Each cloud of rows lies close to a flat space through zero, with a little noise off it, and is much wider in some directions of that space than in others. After each cloud: how many dimensions does that space have?

[[-21  11  55 -78  10  13  -8  -2  29  10  18  27 -17  13 -21  28  -1  33
   31]
 [ 11  -2  -8 -39  28 -27 -23  12 -12  -4  24  -6 -20 -17 -17  30 -26  -5
   34]
 [-23   4  10  17  15 -43 -12  35  10  -8  31  -6  -1  -5   6 -15 -13 -44
  -32]
 [-40  11   5   9 -30  -3   1  26  36   0   4  34  22  26 -20  -3   0  -1
  -22]
 [ 27 -21   1  -6   4   5   8 -23  -5  11 -11  -2  -4   7   7  -2   0   8
   10]
 [ 11   8  18 -60  20  24   3 -25 -19 -12 -30  -2  14  -3 -15  16  -9  31
   46]
 [-43  33   6  -7 -10 -15 -20  23  13  -7  29  -4 -21  -9 -10  22   3   1
    8]
 [ 44 -32  35 -70  -4  57  21 -57  -3  23 -55  22  30  43 -15   3   0  48
   42]
 [ 18  -7  20   3   3  22  15 -12   6  13  -6   0 -12  -1  20 -15  18  14
  -13]
 [ -8   5 -53  40   7 -46  -7   9 -24 -30   5 -20   5 -21  -3   6 -22 -33
    0]
 [ -3   4 -69  82  -1 -12  -4  26 -29 -22  32 -25 -16 -46  19  -2  10 -33
  -29]
 [ 63  -2  -4 -28  27  46 -17  45 -29  14 -20 -19  -3 -31   3 -19  -5  15
    2]
 [ 38   5 -23  21  19 -70 -15 -17 -25   3 -12 -53 -35 -19  26   0 -21 -16
   19]
 [ 19 -14  -1  28  -3  22  -2  19   8  27  40  -6 -40 -18  24 -10  27  -1
  -27]
 [ -8  32  -3   3 -18 -11   7   3  37   8  -3  17 -40  -7  -2  16  10  41
    9]
 [ 38 -14  30 -21  12  75 -17  29 -17  31  22 -19 -21 -19  21 -18  28   9
  -15]
 [-40   4   4  -2 -32  46 -29  34  -1   8  43   0   7  10 -13  13  22  -7
   -8]
 [-35  -6  -6  16 -14  -6  16 -50   3 -14  16  10  -8  10   1  25  15   4
   14]
 [-74  16  30 -43 -29 -14  18 -66  40 -16  12  46  -1  40 -36  58   4  38
   52]
 [  3  23   6  31   1 -12  -1  12   0   0  -5 -25 -20 -18  29 -23  12  -4
  -22]
 [ -9   5  24 -40   9  25 -14  13  -3   2  18   0  -3  -6 -10  13   1   6
   14]
 [ 35 -14  -6   9  -5  47   2   0 -29   7 -39 -17  32   4  12 -30   9   0
  -10]
 [-30   9 -28  23 -32   7 -20  38   8   0  29   9   2   5 -16  16   5  -8
  -10]
 [-35   4   3 -21 -15 -23  10 -50  -7 -30 -45  10  55  39 -25  12 -22  -1
   32]]

9

[[ 35  -8  42   0  12  16 -31 -41  10  32   3 -11 -20 -33 -39  48   0  -7
    4]
 [-26  22  15   8  11  13  -6 -15  -2 -14 -20  18  12  -7  12   3 -18  25
  -21]
 [  1  -6 -30  -2 -13 -16  12  28  -2  -9   7  -5   4  20  10 -33   7  -5
   11]
 [ 25 -23 -13  -5   3  -2  11  21   2  14  11 -10  -6  -2  -2  19  21 -36
   15]
 [ 22 -14  14   1  11  -1 -11  -8  -1  21   1  -1  -8 -16 -23  26   6 -18
    6]
 [ -6   2  18   2   6  10 -13 -19   8   5  -5   7   6  -8   0  14  -3  19
  -12]
 [ -2   4  49   4  29  26 -22 -38  11  10 -14  19   3 -32 -25  55 -13  12
  -17]
 [  2  -1  -7   9   3  -1   0  -1  -2   3  -1   3   3 -12  -7  12   6 -12
   -2]
 [ -3   0  -5   5   9   0   8  13   1  -5  -5   5  -1  -5  10   3   1  -5
   -4]
 [ 26 -22  -3  -7  -8  -1   1   6   1  19  19 -22 -21   2 -13   4  16 -26
   25]
 [-14   1  13  14  25  17  -2  -3   5  -8 -25  21   4 -20   3  32  -7  -3
  -21]
 [-11  10   0  -2  -6   8  -7  -5   0  -3   0  -3   2   4  -2  -7 -12  15
   -5]
 [  0   5  32   8  11  17 -26 -30   2   5  -7  11   2 -16 -17  19 -14  22
  -13]
 [ 47 -38  14   8  46  17  -2   2  10  37  -3   2 -17 -40 -30  77  30 -59
    2]
 [-16   8 -27  -6 -20 -20  14  20  -8 -13   7  -8  12  21  23 -41   3   2
    7]
 [-26  16 -27  14  -7  -7  16  27  -5 -31 -14  16  21  16  35 -28  -7   8
  -14]
 [ 33 -30 -50  -8 -13 -24  18  46   3  14  24 -20 -14  17   3 -17  29 -54
   31]
 [-40  29 -28  -7 -39 -14  12  15 -12 -32  -1 -11  18  40  30 -71 -17  43
    3]
 [-12   4 -44  -2 -15 -22  34  46 -13 -23   1   1  11  29  35 -45  15 -18
    9]
 [-37  -1 -49  14   9 -11  42  57 -21 -45 -30  29  26  15  55 -21  10  -7
  -20]
 [ 20 -13  -5  -5   1  -5  12  18  -1  11   9  -3  -5  -5   5   3  18 -28
   16]
 [ -2 -12 -54  -1  -3 -21  40  63 -13 -20  -1   0   4  19  31 -37  25 -38
   11]
 [-16   2 -25   1   2  -7  17  19  -7 -19  -8   8  11   9  20 -23   1  -6
   -6]
 [ 66 -31  69   3  48  28 -37 -64  22  63  12 -11 -33 -64 -77 108  17 -34
    8]]

3

[[  12  -31   21   12  -31   33    5  -19  -13   -1   20   -8   -1  -10
     1   -7   18  -15   12]
 [ -25  -14   11  -20    9  -28   -2    1   -5  -16  -34   23  -12   19
     4   -2  -31   13    3]
 [  33   27  -22   28   -5   29    7    8   13   25   37  -36    9  -19
    -2    4   40  -11   -2]
 [   0   30  -20   -1   20  -24    6   15    9    7  -15   -5    2    9
    -4    4  -14   11  -13]
 [ -12  -29   17   -9   -4   -4   -2  -17  -12  -17   -5   17   -3    5
     1   -4  -14    1   10]
 [  -1   20  -19   -1   19  -24   -1   13    5    9  -13   -8    3    7
    -2    9  -11   11  -12]
 [  31  -23    9   21  -44   65   -1  -22    0    1   52  -28    9  -28
     2   -2   55  -26   14]
 [  11   -2    2    2  -11   15    0   -6   -4   -3   15   -8   -2   -1
    -3    0   11   -4    4]
 [ -17  -72   54  -11  -39   25    2  -39  -13  -39   -1   27  -11   -5
    11  -23   -3  -19   23]
 [  -3  -25   14   -4   -5    8    7  -15   -3  -13   -5    6    1   -1
     8   -4   -3   -4    7]
 [ -16   37  -22   -9   34  -38   -9   25    4   11  -27    2    1   15
     5   10  -28   19  -14]
 [ -17   63  -33  -16   62  -67   -1   44   13   11  -49   10    1   22
    -8   18  -47   33  -23]
 [ -18   16   -8  -13   30  -37    1   10    6    1  -25   14   -4   15
    -2   10  -34   13   -4]
 [  -2  -62   36  -11  -42   31    0  -35  -15  -28    8   16    1  -11
     9  -21   18  -21   22]
 [ -17  -10   10   -7    5  -11   -2   -4   -4   -5  -19   16   -4   10
     0    1  -19    3    1]
 [  -2   -4    0    0   -5    4   -5   -7   -3   -2    0    0    4   -2
     0   -2    5    2    7]
 [  17   14  -13   14    2   16    4    6    4   12   15  -12    4   -7
    -3    1   19   -2   -6]
 [  16    6   -3   13  -13   24    6   -5    2    9   24  -18    5   -9
    -1    3   25  -12    3]
 [ -39   -9    6  -25   28  -45    1   -1   -3   -9  -45   35   -5   27
    -1   -3  -49   19    0]
 [ -34   32  -17  -17   49  -72   -5   26    3    3  -55   24   -1   28
    -1    9  -54   27  -15]
 [  19   14   -7   15   -4   20   -6    0    9    9   26  -18    3  -12
    -4    4   22  -10   -1]
 [   3   20  -16    4   11  -11    5   14    5   11   -3   -5    1    0
    -1    3   -6    6  -10]
 [ -70   30   -4  -48   66 -110  -11   31   -4  -16  -94   55   -7   46
     5    9 -104   50  -21]
 [  37   33  -24   21   -1   30   -3   14   15   26   34  -39    9  -14
   -12   10   38   -5  -12]]

2

[[-26 -32 -25  34 -16 -47  13 -49  -9 -17 -19 -24   2 -14  24  10  25 -19
   16]
 [-10  -9   2  -2 -47  -7  -3 -22 -31  21 -53  -7  19  -5 -11  -3  22 -20
   19]
 [  4  17  -8  -6  43  17 -44   8  14 -32  16  -3   4  23 -11   5 -21  22
   18]
 [ 10  15 -31 -37 -17  -6 -44 -40 -39   0  35   2  12 -31  -2 -11  -3  23
   24]
 [-16 -20 -33 -13 -26   4 -36 -21 -28 -27  23   1   5 -19  29 -42 -39  -7
   33]
 [ -6 -37  22   5  28   6   8  11  23 -14  -3  12  10 -31 -37  16  -4   7
    9]
 [  9  17  46 -21  47   7   8   0   2  -4  23  -4   3  -6   8  11 -14  32
   -8]
 [  5  42   1 -11 -26  -6  -7  41 -27   6 -46 -23  17   7  33 -38  10 -21
    4]
 [-22  69   8  -7  15  -3 -25  25  34   5 -18   1  24   7  -8  22 -42  44
   20]
 [-37 -34 -41  51  23 -32  40   7  12 -40   5 -37 -12  48  52 -40 -15 -19
  -20]
 [ 14   6  11 -24 -38 -22  28 -16  15 -18  -9  -2  16 -15 -14  -7   8  16
  -29]
 [-35  31  23  -5  28 -27  42  39  58 -53  10  12 -21  51  44  12  -1  15
  -34]
 [-10  -1   0  17 -17 -10 -30 -32 -20  36  25  15 -23  -5  24   3  24 -15
   11]
 [ 12  53  24  -5  -5  47 -40  11  22  29  52  -6 -14  28 -10 -32  13  19
   26]
 [-13   3 -29  14 -16   4 -20 -36 -20 -11   1 -31 -27  33  65 -51  -3  11
   34]
 [-13  11  16  19  40 -25 -18  -1  23  63  41  18 -23 -55 -19  38 -11  25
   18]
 [ 35  23 -25  33 -31  27  10  15 -52  76 -38 -25   1  -6  40 -15   1 -30
   13]
 [  7  -4  -8  16 -17  19   4  31  35 -28 -28 -12   3  11 -17 -16  14 -20
    7]
 [ 28   5  -6 -15  10   8  -7  19  -4 -29  35  -3  31  11  -5   8 -27   7
   13]
 [  9  16  20  12  10  -4   2   4  44 -14  67  31  27  10  -3  36   1  43
   14]
 [ 31  -2   5  46   5  32  17   6  11  23  55  29  20 -12  -3  35  51 -10
   -6]
 [ -3  11  42  18   3 -30   7  -5  37 -19  25 -34   6 -12  16  17  -6 -13
   13]
 [-37  27  -3 -18  -2  12  20 -36  -1  11  39  18 -18 -28  16  18   3   7
  -20]
 [-22 -30   8   7  27 -25  69  -6  -3  18 -45 -37 -13   0 -15  33   3 -12
   -3]]

17

[[ 13 -13 -11 -16   7  14   2 -26 -24   4 -17  10  -6  32 -23  -1  -7   8
   27]
 [-17  16  21  35 -10 -31  -3  41  25  -4  25 -19   3 -48  28   4  11 -16
  -37]
 [ 15  19  17 -30 -19  11  -4 -15  21 -18   2   0  10 -15  26  -3  -4 -10
   -2]
 [-18 -11 -20  21   9   4   1   5 -13  19 -10   6 -17  11 -25   6   2  17
   -2]
 [-21  17  16  32 -17 -24  -4  36  32  -3  27 -15   0 -47  24   9  11 -13
  -41]
 [ 40  -7   8 -40  15   0   1 -24 -19 -17  -2   4  22  33   2 -21  -6 -13
   38]
 [ 22  -1   5 -22  10  -1   5 -12  -8 -12   2   0  14  15   6 -13  -6 -13
   26]
 [-23   1   2  54  11 -35   2  46   6   7  18  -9  -5 -26  -2   6  15  -3
  -28]
 [ -7 -22 -13  46  36 -38   6  35 -28  17  12  -3  -2  13 -33   0  12   1
    5]
 [  8  17  19 -26 -18  12  -1 -13  21 -17   6  -8   6 -16  26  -4  -3  -9
   -6]
 [ 32  -8  -5 -49  18  17   5 -38 -28  -8 -17  11  12  50 -13 -15 -12  -1
   50]
 [-13 -10  -6  42  17 -25   3  30 -10  12  13  -3  -4  -4 -13   6  12   2
  -12]
 [-33  10  -6  33 -24   1  -8  17  26  12   1   0 -21 -38   6  20   8  11
  -44]
 [ 14 -42 -23  17  59 -29  12  13 -61  15  -4   6   5  56 -43  -8  -1   2
   51]
 [ 23 -10   5  -2  26 -16   4  -5 -23  -7   8  -3  19  24  -2 -15   4 -15
   30]
 [-10  34  34 -10 -38   3 -10   7  53 -19  22 -11  10 -61  53   1   6 -14
  -46]
 [-52  14   3  62 -26 -22  -6  50  38  21  19 -12 -26 -66  12  26  15  10
  -73]
 [-38   0  -6  64   5 -31   0  46  10  18  15  -5 -19 -35  -4  17  15   5
  -45]
 [-80   7 -18  96 -26 -21  -8  62  39  42   8  -4 -47 -67 -10  41  17  30
  -92]
 [  5   0  -1 -16  -4  11  -2 -15   1  -3  -9   7   2   6  -2  -1  -6   4
    7]
 [-13  -6 -11  11  -3  10   2  -4  -1  13 -14   7 -10   4 -17  11  -2  17
   -6]
 [-28  -8 -15  37   5  -3  -1  18  -1  21  -4   3 -19  -1 -23  15   3  15
  -17]
 [  3  14  22   6  -9 -20  -3  21  24 -17  24 -14  10 -33  34  -6   9 -20
  -20]
 [-20  11  10  39 -10 -24  -1  39  22   1  25 -13  -4 -44  20   6  10  -8
  -38]]

3

[[  -4  -18   -4  -28  -10  -26  -25  -44  -39   -9  -19   -5  -12    5
   -42   14  -23   16  -11]
 [   0    4   -2    2    7  -18   27   12  -12  -16  -14   -5    0   -1
    18   -4  -19  -20  -10]
 [  26   -2  -24   84   -6  -30  -13  -10   50  -23  -16  -11  -17  -71
    -3   -2  -47   24   17]
 [ -22   10   -3  -20    6   19   54   28   20   -7   -8  -28   13   56
     8  -10   12    1  -14]
 [  46   30   11   11  -36  -19  -46  -19 -101  -31    6   80  -14  -64
   -15   13  -43    3   14]
 [  18   -4  -33   92   22   -5  -56  -34   47  -17   11   22   32  -64
    44  -21  -16   12   49]
 [ -24   20  -12   -4   23   23   38   28  -22   -3    4  -49    6   17
    15   10   34  -25  -36]
 [  19   39   11   20    0   -2   -1   21   11   18   47    1   17  -30
    16  -15   23  -25   -9]
 [  27    8   16   36   -8  -37   -1  -47   12   -1    1   11  -34   11
   -47  -43  -20   -9   -5]
 [ -14  -13   -7   44   -2   -6   15  -21   56  -28  -48  -48   -6   10
    -6  -11  -37   49  -10]
 [ -22   -4  -24  -18   -6   31   54   62    9   -4   23  -21   19   19
    64   44   12  -49    8]
 [ -12    8   -8   16   -1  -18  -34  -24   23   -7   30   34    2  -10
   -49  -23    2  -18    0]
 [  -6   20   -3   23    0   -3   49   36   19  -11   10    7   49   24
    12   40   18  -41    0]
 [ -11  -31    9   25    0   -9    8  -59   54  -10  -65  -26  -10   23
     8  -11  -61   63   -2]
 [   7   -3  -36   26  -25   -3    8    1   40   -5  -14  -72  -23  -38
    45  -63  -80   53   -5]
 [  -6   23    0  -14  -19   40   38   61  -36   15   19  -21   19   17
    27   24   32  -20  -17]
 [  -3  -45   13  -14    7   -7  -18  -17   15   36  -19   14   14    7
    51  -18  -19   -4   20]
 [  10   19   11   33   15  -37   22   -2   54    4  -16  -61   -3  -14
   -39  -11    4   25  -34]
 [  17   40   -8    2  -21    1   13   46   20    6    2  -22  -26  -63
   -51   21   -6   60  -19]
 [ -14   -8   -4  -31   29    9  -10  -30    9   34   27  -12    3   29
    -2  -12   37  -19   -2]
 [  42   55    9   -3   -9   23  -14   15  -53  -19   56   -9  -41  -24
   -12  -27   39   -4   -5]
 [ -22    0   34  -32   15   -2   33  -16   -6   49  -17   13    5   16
    21   24   -5  -20  -35]
 [  -6   10  -13   17    1   19   39  -29  -25    5  -15  -14   23   31
    41   18  -22   -1   -4]
 [ -21  -38   28   31   16  -20    1  -55    4   -7  -57   27   28   50
    19    2  -24  -16    0]]

15

[[ -49   50   14   13   -5   -7   -1  -16   14  -15    7   33    6   64
    34   -9  -62   -5   -9]
 [  -8    4   -4   29    0   22  -14  -33   68   17   -9   74   -5   41
    57   31  -68   26   18]
 [  -9   20   27  -45   58  -47  -53  -19   43  -20   33   63   29   28
    56   17  -29  -11   31]
 [   4   35  -16  -11   23  -10   26   13  -48  -51    6  -21   78   34
   -44  -29   41  -30    1]
 [ -19   -5   18  -29   48  -58  -26   17  -27  -22   -4    2   43  -18
    -5    2  -23   11   30]
 [  34   10   -6   78   34  -13    6  -42   28   28  -52   16  -24   39
   -36   20  -18   16  -18]
 [ -75   16   -4   28  -78   32    9    8   -5   -1   -1   20   12   16
    43  -39  -65   22  -19]
 [ -45   28    2   31   -2  -26  -24  -16   -1  -15   -2   40   55   31
    14  -49  -44   21  -15]
 [  69   34  -75   36   -1   -7   29   25  -49   -2   28  -35   -6   18
    27    8   91  -52  -22]
 [  19  -57    0  -24  -15   -9  -28  -16   16   12   14  -27  -82  -26
   -15    2   -2   15  -13]
 [  22  -15  -17    7  -38    7   24  -30    7    8  -38  -31  -49   27
   -22   19   -8   -8    4]
 [  32  -33   18  -43   70   -2  -10   38   -7  -13    0   -2   33  -48
   -23   33   45   -9   39]
 [  48  -62  -71  -60  -14   17   -5   28  -16  -66   43  -17   12   12
    -6    4   51  -17   31]
 [ -71  -38   70   20    6   39    9   22   12   41    4   -9  -61  -75
   -32   11  -77   73  -12]
 [  16   33   -4   46   35  -44  -25   10  -25    4  -11    1  -11   16
    27  -19   33  -37  -31]
 [ -43  -19    3   35  -51   30   -5    0   14   16  -19    8  -64    8
    35   -9  -58   22  -21]
 [  41  -17  -31   25   15   -7   13   11  -12   10  -33  -17  -11   -5
    -9   38   12    2   19]
 [  17  -40  -34  -37  -27   37   46   23  -45  -48   -2  -69    7    7
   -90   -8   45  -14   11]
 [  23   12    1   -9  -18  -12  -18  -54   68   24   -1   41  -38   35
    54   31  -24  -11   11]
 [ -39    4   28   12    3  -17  -33  -34   43    6    2   47   -9   19
    21  -11  -69   33   -6]
 [  45   19  -37   22  -37   -9   29  -23  -15   11  -31  -33  -12   32
    -7    4   34  -35   -8]
 [ -18  -14   11  -21   -2  -11   -7   -8    0   -3   30  -17  -35   -6
   -21   -7  -23   17  -12]
 [  53  -17  -37   10   55  -12  -32   -1   11  -39  -35   46   60   40
     3    8   39  -24   30]
 [ -25  -75   11  -34   -9    7    0   63  -57    1  -17  -48   25 -115
   -47   -8   -2   50   32]]

11
